The rows of each matrix lie in a flat space through zero, up to rounding. After each matrix: how many dimensions does the smallest such space have?
In the rows, 128 means zero.

[[103  84 107 133 123 114 128 137  94 128 117 124 135 106 138  98 115 123
  131 123  99 120 110 118 138]
 [ 84  46  92 146 120 104 130 145  66 111 118 130 144  81 145  78 109 113
  134 125  70 109  92 111 157]
 [107  92 110 129 124 116 127 136 100 134 115 122 132 112 136 102 116 126
  131 122 106 123 114 120 132]
 [133 146 129 107 128 129 124 125 139 167 108 111 117 152 126 128 123 145
  128 117 149 140 141 129 100]
 [123 120 124 128 127 125 128 130 122 129 125 127 129 125 130 122 126 128
  129 127 123 127 125 126 129]
 [114 104 116 129 125 120 128 133 109 132 119 124 131 117 134 110 120 127
  130 124 113 124 119 122 131]
 [128 130 127 124 128 128 127 128 129 137 123 124 126 132 128 127 126 132
  128 125 131 130 130 128 122]
 [137 145 136 125 130 133 128 125 141 130 131 129 125 137 124 139 132 130
  127 129 139 132 135 132 123]
 [ 94  66 100 139 122 109 129 141  80 121 117 127 139  94 141  88 112 118
  133 124  86 115 102 115 147]
 [128 111 134 167 129 132 137 130 121  52 172 163 146  91 128 140 142  97
  127 152  98 107 110 130 178]
 [117 118 115 108 125 119 123 131 117 172  97 106 120 140 133 108 114 144
  130 112 133 137 131 122 103]
 [124 130 122 111 127 124 124 129 127 163 106 112 121 142 130 119 120 142
  129 116 138 137 134 126 106]
 [135 144 132 117 129 131 126 125 139 146 120 121 122 143 125 133 128 137
  127 124 143 135 137 130 113]
 [106  81 112 152 125 117 132 137  94  91 140 142 143  90 136 107 124 108
  131 136  88 110 103 121 162]
 [138 145 136 126 130 134 128 124 141 128 133 130 125 136 124 140 133 130
  127 130 139 131 135 132 124]
 [ 98  78 102 128 122 110 127 139  88 140 108 119 133 107 140  90 111 127
  132 118  98 121 109 116 132]
 [115 109 116 123 126 120 126 132 112 142 114 120 128 124 133 111 119 131
  130 121 119 128 122 123 123]
 [123 113 126 145 128 127 132 130 118  97 144 142 137 108 130 127 131 114
  128 137 110 118 117 127 150]
 [131 134 131 128 129 130 128 127 133 127 130 129 127 131 127 132 130 128
  128 129 132 129 130 129 127]
 [123 125 122 117 127 124 125 129 124 152 112 116 124 136 130 118 121 137
  129 119 132 133 130 125 114]
 [ 99  70 106 149 123 113 131 139  86  98 133 138 143  88 139  98 119 110
  132 132  83 110 100 118 160]
 [120 109 123 140 127 124 130 132 115 107 137 137 135 110 131 121 128 118
  129 133 110 119 117 125 145]
 [110  92 114 141 125 119 130 135 102 110 131 134 137 103 135 109 122 117
  130 130 100 117 111 122 147]
 [118 111 120 129 126 122 128 132 115 130 122 126 130 121 132 116 123 127
  129 125 118 125 122 124 130]
 [138 157 132 100 129 131 122 123 147 178 103 106 113 162 124 132 123 150
  127 114 160 145 147 130  91]]
	2

[[ 54 141 129  86 129 175 136 148 135 174 166 104 129 125 161 124  98 104
  104 155 111 146 124 150 160]
 [141 144 130 102 137 133 122 100 164 138 108 111 140 124 140 127 166 126
  124  95 119 131 129 136 146]
 [129 130 154 148 154 129 143 116 141 136 110 103 118 108 139 156 118 154
  128 116 105 103  96 119 108]
 [ 86 102 148  60 114 139 132  82 199 118 148 136 133 105 135 147 137  70
  100 119 132 143 143 165 137]
 [129 137 154 114  15 122 108 131 115 159 155 126 142 106  80 129 143  97
  159 141 167 118 170 137 100]
 [175 133 129 139 122 123  87 115 167 122 139 166  96 124 124 131 129 134
  180 181 185 147 105 119 112]
 [136 122 143 132 108  87 158 130 156 130 133 136 139 129 125 139 124 117
  100 194 127 106 144 120 106]
 [148 100 116  82 131 115 130 160 139  87 153 103 122  75 116 127 120 129
  170 161 141 132 108 107  81]
 [135 164 141 199 115 167 156 139  14 199  75  93 136 139 122 123  99 141
  149 111 151  75 146  83 127]
 [174 138 136 118 159 122 130  87 199 147 136 137 106  98 154 141  90 149
  115 132 121 131 145 116 130]
 [166 108 110 148 155 139 133 153  75 136  71 141 166 142 163 101 180 148
  123 131 147  89  99 112  99]
 [104 111 103 136 126 166 136 103  93 137 141 131 149 119 102 115 135 125
  157  61 105 148 117 144 126]
 [129 140 118 133 142  96 139 122 136 106 166 149 107 110  81 143  91 101
  107 111 136 134 130 118 161]
 [125 124 108 105 106 124 129  75 139  98 142 119 110 118 106 149  78 109
  152 143 149 123 146 116 124]
 [161 140 139 135  80 124 125 116 122 154 163 102  81 106 140 157  66 124
  116 101 136 112 134 129 154]
 [124 127 156 147 129 131 139 127 123 141 101 115 143 149 157 103 129 154
  144 140 114 172 170 130 139]
 [ 98 166 118 137 143 129 124 120  99  90 180 135  91  78  66 129 111  84
  113 103 108 122 151 102 127]
 [104 126 154  70  97 134 117 129 141 149 148 125 101 109 124 154  84 104
  151 128 159 108 109 144 175]
 [104 124 128 100 159 180 100 170 149 115 123 157 107 152 116 144 113 151
  144 148 117 131  78 175 103]
 [155  95 116 119 141 181 194 161 111 132 131  61 111 143 101 140 103 128
  148  37  94 120  69 160 137]
 [111 119 105 132 167 185 127 141 151 121 147 105 136 149 136 114 108 159
  117  94 124 170  88 159 114]
 [146 131 103 143 118 147 106 132  75 131  89 148 134 123 112 172 122 108
  131 120 170 145 114 141 105]
 [124 129  96 143 170 105 144 108 146 145  99 117 130 146 134 170 151 109
   78  69  88 114 146 107 148]
 [150 136 119 165 137 119 120 107  83 116 112 144 118 116 129 130 102 144
  175 160 159 141 107 105 130]
 [160 146 108 137 100 112 106  81 127 130  99 126 161 124 154 139 127 175
  103 137 114 105 148 130  87]]
	20

[[244  43 188 128 111  74  78 157 197 117 186  90  40  75 198  64  75  99
  228 184 118  81  22 137  76]
 [ 43 199  53 125 134 170 185 128  80 113  93 141 177 173  68 169 155 149
   63  65 140 179 204 130 163]
 [188  53 197  80  87 103 133 109 139 141 200 102 139 110 185  71 103  73
  203 187 104  39  92  74 100]
 [128 125  80  82  86 137 205 155 116  86 180  86 135 151 122  94 101  96
  169  96 126 117 140 104 118]
 [111 134  87  86  94 144 198 140 105 100 165 101 155 155 116 108 116 103
  147 100 126 118 156 100 128]
 [ 74 170 103 137 144 152 139 113  99 137  92 152 164 149  95 164 156 148
   74 104 134 156 175 131 154]
 [ 78 185 133 205 198 139  49 105 125 167  24 193 126 121  93 205 179 197
   29 121 145 196 150 183 161]
 [157 128 109 155 140 113 105 162 161 106 120 117  68 112 130 124 109 144
  143 117 139 160  90 168 114]
 [197  80 139 116 105  99 125 161 168 102 177  89  71 104 164  80  85 104
  201 145 124 105  67 132  93]
 [117 113 141  86 100 137 167 106 102 135 161 119 177 143 135 111 130  97
  142 138 115  85 153  82 131]
 [186  93 200 180 165  92  24 120 177 161 100 151  70  78 166 133 128 150
  135 183 127 124  61 164 112]
 [ 90 141 102  86 101 152 193 117  89 119 151 118 184 160 111 123 134 106
  124 107 122 111 176  89 140]
 [ 40 177 139 135 155 164 126  68  71 177  70 184 219 156  91 187 189 151
   35 125 126 136 209 107 174]
 [ 75 173 110 151 155 149 121 112 104 143  78 160 156 143  95 172 161 158
   65 108 136 164 169 141 155]
 [198  68 185 122 116  95  93 130 164 135 166 111  91  95 178  89 102 104
  188 177 117  82  68 120  98]
 [ 64 169  71  94 108 164 205 124  80 111 133 123 187 172  89 140 141 120
  100  82 130 139 196 101 151]
 [ 75 155 103 101 116 156 179 109  85 130 128 134 189 161 102 141 147 120
   99 105 125 125 186  98 150]
 [ 99 149  73  96 103 148 197 144 104  97 150 106 151 158 104 120 120 114
  132  87 131 137 162 112 133]
 [228  63 203 169 147  74  29 143 201 142 135 124  35  65 188 100  99 132
  184 191 125 108  25 164  89]
 [184  65 187  96 100 104 121 117 145 138 183 107 125 108 177  82 105  87
  191 178 110  60  89  92 103]
 [118 140 104 126 126 134 145 139 124 115 127 122 126 136 117 130 125 131
  125 110 132 142 136 133 130]
 [ 81 179  39 117 118 156 196 160 105  85 124 111 136 164  82 139 125 137
  108  60 142 177 170 139 141]
 [ 22 204  92 140 156 175 150  90  67 153  61 176 209 169  68 196 186 162
   25  89 136 170 222 124 179]
 [137 130  74 104 100 131 183 168 132  82 164  89 107 141 120 101  98 112
  164  92 133 139 124 128 115]
 [ 76 163 100 118 128 154 161 114  93 131 112 140 174 155  98 151 150 133
   89 103 130 141 179 115 151]]
	3

[[123 124 124 135 121 125 122 117 127 126 126 130 126 132 131 130 117 133
  125 129 125 128 132 123 131]
 [124 113 134 121 131 119 113 127 125 127 126 125 133 131 130 132 127 141
  131 134 134 129 136 127 122]
 [124 134 108 145 112 138 133 105 127 132 134 144 128 131 141 118  94 129
  125 121 119 126 122 127 141]
 [135 121 145 101 150 129 124 157 127 131 130 119 143 124 122 129 155 132
  138 133 144 128 120 140 111]
 [121 131 112 150 109 129 127 102 127 127 128 138 121 134 136 126  99 130
  120 124 117 128 132 119 141]
 [125 119 138 129 129 108 122 125 128 120 117 120 111 125 122 138 141 129
  126 136 126 131 153 119 129]
 [122 113 133 124 127 122 106 128 125 125 125 121 140 139 128 136 126 145
  127 132 134 130 127 123 118]
 [117 127 105 157 102 125 128  85 125 128 129 148 113 131 145 120  80 133
  121 125 112 127 143 118 150]
 [127 125 127 127 127 128 125 125 127 129 129 130 131 129 131 126 122 132
  129 129 129 128 128 129 128]
 [126 127 132 131 127 120 125 128 129 123 122 121 120 129 122 136 137 126
  124 130 125 130 136 121 127]
 [126 126 134 130 128 117 125 129 129 122 121 121 117 127 121 136 140 126
  125 131 126 130 141 121 128]
 [130 125 144 119 138 120 121 148 130 121 121 110 128 130 113 141 159 126
  126 132 133 130 130 124 116]
 [126 133 128 143 121 111 140 113 131 120 117 128  96 118 123 133 132 115
  122 130 115 129 158 117 143]
 [132 131 131 124 134 125 139 131 129 129 127 130 118 118 127 125 136 121
  132 130 128 128 137 132 132]
 [131 130 141 122 136 122 128 145 131 122 121 113 123 127 114 139 157 121
  126 130 130 130 130 125 120]
 [130 132 118 129 126 138 136 120 126 136 136 141 133 125 139 116 109 128
  132 124 128 126 121 136 134]
 [117 127  94 155  99 141 126  80 122 137 140 159 132 136 157 109  56 142
  125 120 116 125 124 126 149]
 [133 141 129 132 130 129 145 133 132 126 126 126 115 121 121 128 142 111
  125 125 122 128 131 128 134]
 [125 131 125 138 120 126 127 121 129 124 125 126 122 132 126 132 125 125
  122 126 122 129 130 120 131]
 [129 134 121 133 124 136 132 125 129 130 131 132 130 130 130 124 120 125
  126 124 125 127 120 128 131]
 [125 134 119 144 117 126 134 112 129 125 126 133 115 128 130 128 116 122
  122 125 118 128 136 121 139]
 [128 129 126 128 128 131 130 127 128 130 130 130 129 128 130 126 125 128
  129 127 128 128 126 130 129]
 [132 136 122 120 132 153 127 143 128 136 141 130 158 137 130 121 124 131
  130 120 136 126  90 138 117]
 [123 127 127 140 119 119 123 118 129 121 121 124 117 132 125 136 126 128
  120 128 121 130 138 117 132]
 [131 122 141 111 141 129 118 150 128 127 128 116 143 132 120 134 149 134
  131 131 139 129 117 132 112]]
	4

[[174 106 117 126 181 135 145  76 169  97 161 178 106 143 148 158 105 182
  176 113 137  92 168  77 118]
 [106  67 118 153 126 130 106 110 108 143 142 152 128 124 147 125 123 126
  107 113 120 143 142 115 146]
 [117 118  40 152  68 131 142 125  87 123  78 159 121 113 143 112 157 173
  112 101  85 182  52 118 135]
 [126 153 152 117 191 123 103  62  62 138 117 155 210 136 120 191 135 141
  134 107 111 121 170 148 125]
 [181 126  68 191  76 113 101  43 101 105  40 168 108  98 135 128 143  99
   63  82  99 191 131  78 161]
 [135 130 131 123 113  88 158 184 140 115 128 132  96  99 129 107 128 123
  100 163  92 119  56 134 126]
 [145 106 142 103 101 158 160 190 217 156 156 122  83 156 132  63 138 111
  140 145 118 138 110 110 165]
 [ 76 110 125  62  43 184 190 133 181 159 116  91  81 111 204 102 113  79
  150 177  92 157  57 142 135]
 [169 108  87  62 101 140 217 181  63 102 200 155 164 145 133 154 155 159
  159 137  87 131  92 134 107]
 [ 97 143 123 138 105 115 156 159 102 116  75 100 117  78 100 116 137 104
   92 135 136 123  93 187 104]
 [161 142  78 117  40 128 156 116 200  75  61  92  74 136 216  91 114 125
  147 140 159 155  85 123 131]
 [178 152 159 155 168 132 122  91 155 100  92  71  83 113 129 125 100  99
  156 100 153 146 126 132 104]
 [106 128 121 210 108  96  83  81 164 117  74  83  59 111 143  84  89 137
   96  97 145 146 118 112 131]
 [143 124 113 136  98  99 156 111 145  78 136 113 111 141 188 111  96 140
  145 145 136 129 128 121 121]
 [148 147 143 120 135 129 132 204 133 100 216 129 143 188  90 133 118 148
  142 138 179 126 179 123 114]
 [158 125 112 191 128 107  63 102 154 116  91 125  84 111 133 109 123 117
  120 114 148 142 119  77 138]
 [105 123 157 135 143 128 138 113 155 137 114 100  89  96 118 123 101 113
  119 144 127 126 114 148 118]
 [182 126 173 141  99 123 111  79 159 104 125  99 137 140 148 117 113  70
  144 158 152 132 184 107 165]
 [176 107 112 134  63 100 140 150 159  92 147 156  96 145 142 120 119 144
   88 142 116 148 108  90 162]
 [113 113 101 107  82 163 145 177 137 135 140 100  97 145 138 114 144 158
  142  82 143 109  93 128 113]
 [137 120  85 111  99  92 118  92  87 136 159 153 145 136 179 148 127 152
  116 143  68 140  97  79 137]
 [ 92 143 182 121 191 119 138 157 131 123 155 146 146 129 126 142 126 132
  148 109 140  16 166 140  99]
 [168 142  52 170 131  56 110  57  92  93  85 126 118 128 179 119 114 184
  108  93  97 166  97 102 117]
 [ 77 115 118 148  78 134 110 142 134 187 123 132 112 121 123  77 148 107
   90 128  79 140 102 101 166]
 [118 146 135 125 161 126 165 135 107 104 131 104 131 121 114 138 118 165
  162 113 137  99 117 166  85]]
	17

[[105 157 154 156 121 165 123 118 112 148  97 141 128 143 119 144 112 110
  116 160 141 165 156 117 128]
 [157 129 102 132 141 112 101 148  89 113  91 127 109 139 112 129 108 106
  127 104 113 146 112  70 108]
 [154 102 128  94 152 130 118 128 139 153 150 134 143 115 154 143 138 179
  139 138 143 129 121 122 118]
 [156 132  94 166 146 131 109  87 147 132 123 151 145 162 126 119 119 183
  154 141 150 147 197 146 121]
 [121 141 152 146 146 141 111 118 127 160 139 144 115 122 142 135 139 152
  128 115 150 131 156  98 108]
 [165 112 130 131 141 166  84 129 127 134 133 153 109 142  97 115  98  89
  119 118  93 135 173 126 136]
 [123 101 118 109 111  84 171 148  94 132 154 119 135 101 145  94 139 177
  117  37 113 159 142 135 144]
 [118 148 128  87 118 129 148  93 142 168 118 114 130  95  97 143 134 133
  109 169  91 171 132 136 118]
 [112  89 139 147 127 127  94 142 223  73 102  94 136 122 164 139 102 109
  123 127 130 121 123  96 132]
 [148 113 153 132 160 134 132 168  73 149  85 148 116 146 103 112 133  91
  143  63 110 129 113 100 148]
 [ 97  91 150 123 139 133 154 118 102  85 173 118 119 117 146 130 133 147
  114 157 131  68 149 142 137]
 [141 127 134 151 144 153 119 114  94 148 118 156 114 152 145 154 152 153
  117 138 156  92 104 143 123]
 [128 109 143 145 115 109 135 130 136 116 119 114 185 178 178 110 141 123
  138 116 148 140 152 119  98]
 [143 139 115 162 122 142 101  95 122 146 117 152 178 136 147  69 118 126
  118 159 118 143 116 105 166]
 [119 112 154 126 142  97 145  97 164 103 146 145 178 147  67 139 112 154
  146 169 133 145 144 211 184]
 [144 129 143 119 135 115  94 143 139 112 130 154 110  69 139 124 143 122
  113 176  68  86 109 147 155]
 [112 108 138 119 139  98 139 134 102 133 133 152 141 118 112 143 153 111
  151 120  80 141 142 137 158]
 [110 106 179 183 152  89 177 133 109  91 147 153 123 126 154 122 111 128
  118 141 122 154 144 127 140]
 [116 127 139 154 128 119 117 109 123 143 114 117 138 118 146 113 151 118
  112  87 122 117 124  94  91]
 [160 104 138 141 115 118  37 169 127  63 157 138 116 159 169 176 120 141
   87 134 132 103 134  97 113]
 [141 113 143 150 150  93 113  91 130 110 131 156 148 118 133  68  80 122
  122 132 145 134 121 132 122]
 [165 146 129 147 131 135 159 171 121 129  68  92 140 143 145  86 141 154
  117 103 134 124  87  94 133]
 [156 112 121 197 156 173 142 132 123 113 149 104 152 116 144 109 142 144
  124 134 121  87 130 106 108]
 [117  70 122 146  98 126 135 136  96 100 142 143 119 105 211 147 137 127
   94  97 132  94 106 187 102]
 [128 108 118 121 108 136 144 118 132 148 137 123  98 166 184 155 158 140
   91 113 122 133 108 102 126]]
	20

[[171 124 146 139 171  82 125 186  57 124 130  85 103 126 133 123 164  95
  129 113 108 125 110 120 138]
 [124 131 132 130 121 135 125 114 134 125 125 132 132 130 127 126 125 133
  135 134 129 132 130 131 117]
 [146 132 116 137 120 129 131 125 152 128 126 140 104 121 120 116 114 124
  135 139 140 149 135 138 130]
 [139 130 137 143 153 130 146 131 109 136 143 111 121 146 127 118 136 119
  135 119 133 134 131 136 104]
 [171 121 120 153 195 108 175 184  84 155 167  88  89 148 128 114 146  92
  114  96 141 132 129 135 130]
 [ 82 135 129 130 108 184 148  59 174 139 141 152 163 156 125 127 103 160
  137 133 149 131 149 143  79]
 [125 125 131 146 175 148 177 129 107 157 169 104 131 168 130 121 135 121
  121  99 146 123 139 139  93]
 [186 114 125 131 184  59 129 231  49 131 135  80  85 110 136 130 169  80
  104 100 107 114 103 109 186]
 [ 57 134 152 109  84 174 107  49 154 116 113 152 198 143 134 145 117 173
  141 142 120 110 133 124  83]
 [124 125 128 136 155 139 157 131 116 145 152 114 132 150 130 126 132 124
  121 110 138 122 134 133 112]
 [130 125 126 143 167 141 169 135 113 152 161 109 125 157 129 122 133 120
  120 104 144 125 137 137 107]
 [ 85 132 140 111  88 152 104  80 152 114 109 150 170 127 131 141 119 158
  137 143 120 118 129 123 111]
 [103 132 104 121  89 163 131  85 198 132 125 170 136 123 121 128  92 152
  127 144 149 138 145 138 129]
 [126 130 121 146 148 156 168 110 143 150 157 127 123 156 123 116 117 129
  129 118 153 139 145 145  96]
 [133 127 120 127 128 125 130 136 134 130 129 131 121 123 127 128 125 125
  123 127 131 129 128 128 139]
 [123 126 116 118 114 127 121 130 145 126 122 141 128 116 128 134 120 132
  120 132 128 125 128 124 149]
 [164 125 114 136 146 103 135 169 117 132 133 119  92 117 125 120 132 106
  121 123 131 137 124 129 155]
 [ 95 133 124 119  92 160 121  80 173 124 120 158 152 129 125 132 106 154
  135 143 136 130 138 133 113]
 [129 135 135 135 114 137 121 104 141 121 120 137 127 129 123 120 121 135
  146 143 130 143 132 136 107]
 [113 134 139 119  96 133  99 100 142 110 104 143 144 118 127 132 123 143
  143 148 117 131 125 125 120]
 [108 129 140 133 141 149 146 107 120 138 144 120 149 153 131 128 131 136
  130 117 133 121 134 133  95]
 [125 132 149 134 132 131 123 114 110 122 125 118 138 139 129 125 137 130
  143 131 121 130 126 130  99]
 [110 130 135 131 129 149 139 103 133 134 137 129 145 145 128 128 124 138
  132 125 134 126 135 133 102]
 [120 131 138 136 135 143 139 109 124 133 137 123 138 145 128 124 129 133
  136 125 133 130 133 135  99]
 [138 117 130 104 130  79  93 186  83 112 107 111 129  96 139 149 155 113
  107 120  95  99 102  99 188]]
	4

[[136 135 123 121 111 119 123 116 141 127 122 128 126 125 127 145 126 119
  126 115 122 125 133 127 124]
 [135 175 124  97  75 136  99 116 189 117 150 139 103 154 163 104 152 149
  129 124  93 106 108 123 133]
 [123 124 132 124 121 130 125 139 134 122 142 132 127 147 124  97 134 140
  129 133 124 125 137 130 129]
 [121  97 124 151 151 122 139 131  87 132 106 131 153  98  99 163 109 113
  123 125 139 135 140 129 122]
 [111  75 121 151 116 103 126 123  88 125  98 144 179  87  71 186  98  99
  105 100 114 127 169 135 121]
 [119 136 130 122 103 128 114 115 143 127 131 133 135 121 139 140 130 122
  114 117 102 120 119 131 137]
 [123  99 125 139 126 114 132 130 108 126 115 133 149 116  96 146 113 116
  121 116 129 131 155 132 121]
 [116 116 139 131 123 115 130 107 121 139 117 115 147 106 133 163 117  94
  106 107 118 137 128 139 141]
 [141 189 134  87  88 143 108 121 201 122 166 123  82 178 185  70 163 155
  138 134 107 114  99 124 139]
 [127 117 122 132 125 127 126 139 122 121 128 139 133 132 109 119 126 138
  132 131 128 123 142 126 120]
 [122 150 142 106  98 131 115 117 166 128 150 120 117 151 161 101 143 129
  118 121 105 124 116 134 145]
 [128 139 132 131 144 133 133 115 123 139 120 116 125 111 149 151 127 115
  124 129 133 135 104 129 136]
 [126 103 127 153 179 135 149 147  82 133 117 125 137 114 108 131 117 130
  138 147 160 141 131 126 121]
 [125 154 147  98  87 121 116 106 178 132 151 111 114 157 168 104 143 116
  113 109 103 128 121 139 149]
 [127 163 124  99  71 139  96 133 185 109 161 149 108 168 148  76 155 165
  131 131  88 101 122 123 131]
 [145 104  97 163 186 140 146 163  70 119 101 151 131 104  76 143 114 157
  163 162 173 128 139 108  92]
 [126 152 134 109  98 130 113 117 163 126 143 127 117 143 155 114 141 131
  121 121 105 120 116 130 139]
 [119 149 140 113  99 122 116  94 155 138 129 115 130 116 165 157 131 100
  104 104  99 128 106 137 150]
 [126 129 129 123 105 114 121 106 138 132 118 124 138 113 131 163 121 104
  112 105 112 127 130 133 133]
 [115 124 133 125 100 117 116 107 134 131 121 129 147 109 131 162 121 104
  105 104 100 124 128 135 139]
 [122  93 124 139 114 102 129 118 107 128 105 133 160 103  88 173 105  99
  112 100 122 130 163 134 121]
 [125 106 125 135 127 120 131 137 114 123 124 135 141 128 101 128 120 128
  127 124 130 128 151 129 121]
 [133 108 137 140 169 119 155 128  99 142 116 104 131 121 122 139 116 106
  130 128 163 151 136 134 128]
 [127 123 130 129 135 131 132 139 124 126 134 129 126 139 123 108 130 137
  133 135 134 129 134 128 126]
 [124 133 129 122 121 137 121 141 139 120 145 136 121 149 131  92 139 150
  133 139 121 121 128 126 129]]
	5
